There are 4 hidden switches. A switch that is on adds its own fixed numbers to the row, and there is some noise. The rows also spread widely along 4 directions, which tell nothing about the answers.
In the rows, zero is written as 128.
Known rows, each followed by its switches (1 for on, 0 for off):
[ 82 129  85 186 124 187 111 112  94 180 128 101 151  80  94 121 129 150
 170 137 123 181 154 117 144 130 118 114 122 119]  1 1 0 0
[ 84  97  75  87  85 102 129  90  75  89 120 112 129 135  63  98  75 137
 200 187 144 120  78 159 127 167  82  91 143 117]  1 1 1 0
[ 58 119  53 153  87 159 100  43   4 188 105  79 135  73  60 173 100 133
 213 127 109 178 131  98 103 170 136 140 161 105]  1 1 1 1
[ 77 123  74 150  91 154 109  77  35 174 112  85 133  94  62 150 105 142
 201 136 115 170 142 116 120 152 121 137 146  99]  1 0 1 1
[ 71 124  59 144  81 149 113  62  22 173 115  92 134  79  54 149  91 142
 215 134 118 177 126 107 119 168 121 132 144  99]  1 1 1 1
[ 78 104  64 159 106 154 125 121 101 135 114 106 134 117  74  93 111 142
 190 169 152 136 136 163 146 137  72  91 134 126]  1 0 1 0
[101 119  95 171 133 166 125 143 139 136 123 101 159 100  97  85 131 133
 151 142 129 141 144 154 159 110  76  93 123 134]  0 1 0 0
[ 74 106  84 123  90 134 113  97  47 119 142  97 159 110  37 120 117 150
 170 159 102 139 107 129 157 147  98 105 138  93]  1 1 0 1
[ 75 116  90 133  88 138 117  97  53 136 136  92 160 103  45 123 117 153
 172 145  98 161 117 115 148 147 115 113 134  91]  1 1 0 1
[ 83 107  92 133  83 125 122  83  48 136 113  85 139 112  51 118 113 141
 196 143 113 145 119 131 146 154  80 112 145 108]  0 1 1 1
[ 73 110  62 115 113 128 105  99  89 125 122 110 149 133  87 139 102 122
 160 180 135 103 110 162  98 132 116 111 155 114]  1 0 0 0
[ 58 121  37 169 115 168 107 105  64 166 116 106 163  72  54 126 118 112
 159 151 122 149 138 142 136 120 112 104 145 117]  1 1 0 1
[ 83 130  72 181 121 173 106 103  76 182 113  92 158  65  78 141 132 115
 164 119 114 159 154 127 129 125 110 126 144 111]  0 1 0 1
[ 89 121  76 157 118 155 117 132  99 135 115 100 163 104  68 112 131 111
 145 156 120 121 149 160 148 108  88 110 140 112]  0 0 0 1
[ 95 124  91 122 105 135 119  94  81 133 127 112 136 111  87 130 100 144
 173 152 113 142 112 126 108 152 122 114 133 114]  1 1 0 0

New rows, each followed by its switches (1 for on, 0 for off):
[ 89 131 101 131  94 144 109  93  45 150 130  96 149 106  56 145 119 152
 174 145  93 158 129 112 127 150 127 135 129  85]  1 0 0 1
[ 98 136  89 119  75 144 110  58  19 166 113  94 119  94  64 172  82 147
 221 137 101 177 122  95  93 182 137 154 141  90]  1 0 1 1
[110 131  90 133 125 150 124 134 133 125 112 115 145 122 109 106 116 110
 149 159 128 110 132 169 114 125 102 109 132 123]  0 0 0 0
[102 116  81 125 116 145 131 127 114 116 123 123 144 124  89  99  97 126
 161 172 133 114 117 165 127 123 102  97 120 120]  1 0 0 0
[132 165 114 153 112 176 133 126 102 157 116 119 135  78  98 128 107 121
 169 128 106 159 152 128 120 130 124 135 110 102]  0 0 0 1
[112 130 103  78  91 117 108  70  65 126 120 114 131 136 102 168  74 131
 177 163 105 119  88 123  58 174 163 140 141  83]  1 0 0 0
[ 98 151  88 139 103 166 108  94  63 167 126 110 136  84  75 148 101 120
 177 135 100 163 136 116 114 142 143 140 126  93]  1 0 0 1
[102 126  97 139 118 142 116 114 110 138 119 104 146 108 105 114 113 118
 159 146 122 125 123 146 114 132 109 107 134 121]  0 1 0 0
[112 117 107 129 121 130 123 131 127 115 122 105 143 135 100 108 125 129
 150 156 126 107 129 165 125 133  92 107 133 117]  0 0 0 0
[128 125 139 141  98 152 151 117 114 133 122 107 121 102 101  92 119 170
 201 129 116 173 128 119 156 163  77 116 106 126]  0 1 1 0
[ 87 121  93 134  96 140 119 117  65 127 135 103 161 118  55 121 122 144
 167 164 102 143 127 138 151 132 105 110 128  92]  1 0 0 1
[ 98 119  89 138 112 146 114 113  96 141 125 104 151 122  90 122 112 137
 163 160 123 132 123 142 120 138 117 116 136 108]  1 0 0 0
[ 92 105  76 129 124 123 122 142 135  94 118 111 160 148  89  90 118 107
 135 183 148  72 112 192 127 111  71  79 149 126]  0 0 0 0
[ 97 135  71 131 102 159 125  85  85 163 107 118 113  85  96 117  71 123
 212 143 131 162 114 127  98 169 117 120 127 127]  1 1 1 0
[110 124 124 115  99 138 131 116  96 117 142 117 140 119  77  97 113 167
 177 154 110 155 110 121 150 153 107 106 111 102]  1 1 0 0
[ 65 100  64 151  92 132 117  91  43 147 112  74 142 102  54 130 122 136
 191 138 118 143 126 133 142 150  79 110 166 116]  0 1 1 1
[103 126  95 131 109 154 126 116 103 128 134 122 138 101  93 106 107 139
 173 153 117 154 119 138 132 145 112 106 114 110]  1 1 0 0
[102 110 130 115  96 128 115  94  68 128 143  87 144 147  83 138 132 194
 173 149  93 148 115 103 128 159 121 128 139  86]  1 0 0 0
[108 120 116 128 114 136 117 111 101 132 131  92 146 117  98 123 128 149
 163 136 107 137 121 128 123 149 110 115 134 111]  0 1 0 0
[115 142 104 146 105 155 124 114  76 156 120  99 146 102  86 140 124 125
 166 125  90 147 141 127 117 137 119 135 134  97]  0 0 0 1
[ 91 129  87 125 113 145 104  84  74 150 129 102 138 101  98 144  99 134
 175 147 116 146 112 123  99 156 133 124 135 105]  1 1 0 0
[102 135  88 136  92 153 110  93  52 152 123 108 151  97  68 154 104 133
 170 147  98 153 127 118 111 142 137 136 130  88]  1 0 0 1
[ 92 127  98 141 103 151 119 113  71 145 130 101 152 105  59 122 127 146
 168 156 105 154 138 128 151 131 106 116 126  88]  1 0 0 1
[125 140 124 101  95 141 135  98  92 123 137 124 130 106  91 118  89 144
 182 149 104 156 101 114 111 163 124 121 110  97]  1 1 0 0
[109 126  89  78  76 116 122  57  58 127 110 111 111 109  92 141  49 129
 220 156 120 139  78 123  70 196 132 126 137  99]  1 1 1 0
[117 122 119 130 114 141 127 127 119 121 125 109 143 133 101 115 126 142
 155 149 116 119 132 148 122 135  97 113 130 108]  0 0 0 0
[134 133  99  91 112 125 129 128 135 100 112 137 138 126 105 103  75  84
 159 172 132  85  94 183  91 137 108 107 126 122]  0 0 0 0
[ 95 125  84 118 112 142 114 100  91 130 126 115 147 108  90 114  88 129
 173 161 125 134 109 140 109 146 119 107 124 111]  1 1 0 0
[ 84 128  51 144 111 159 110 111  87 144 120 127 153  93  61 117  89  90
 158 169 127 127 129 164 119 116 113 113 130 109]  1 0 0 1
[ 95 138  76 117 108 146 115  88  85 142 122 123 135  98  95 131  80 109
 177 153 121 132 103 143  88 153 138 118 132 110]  1 1 0 0
[117 112 132 138 101 135 137 112  98 126 122  87 127 136  91 106 134 180
 195 144 116 150 131 130 147 158  77 112 124 112]  0 0 1 0
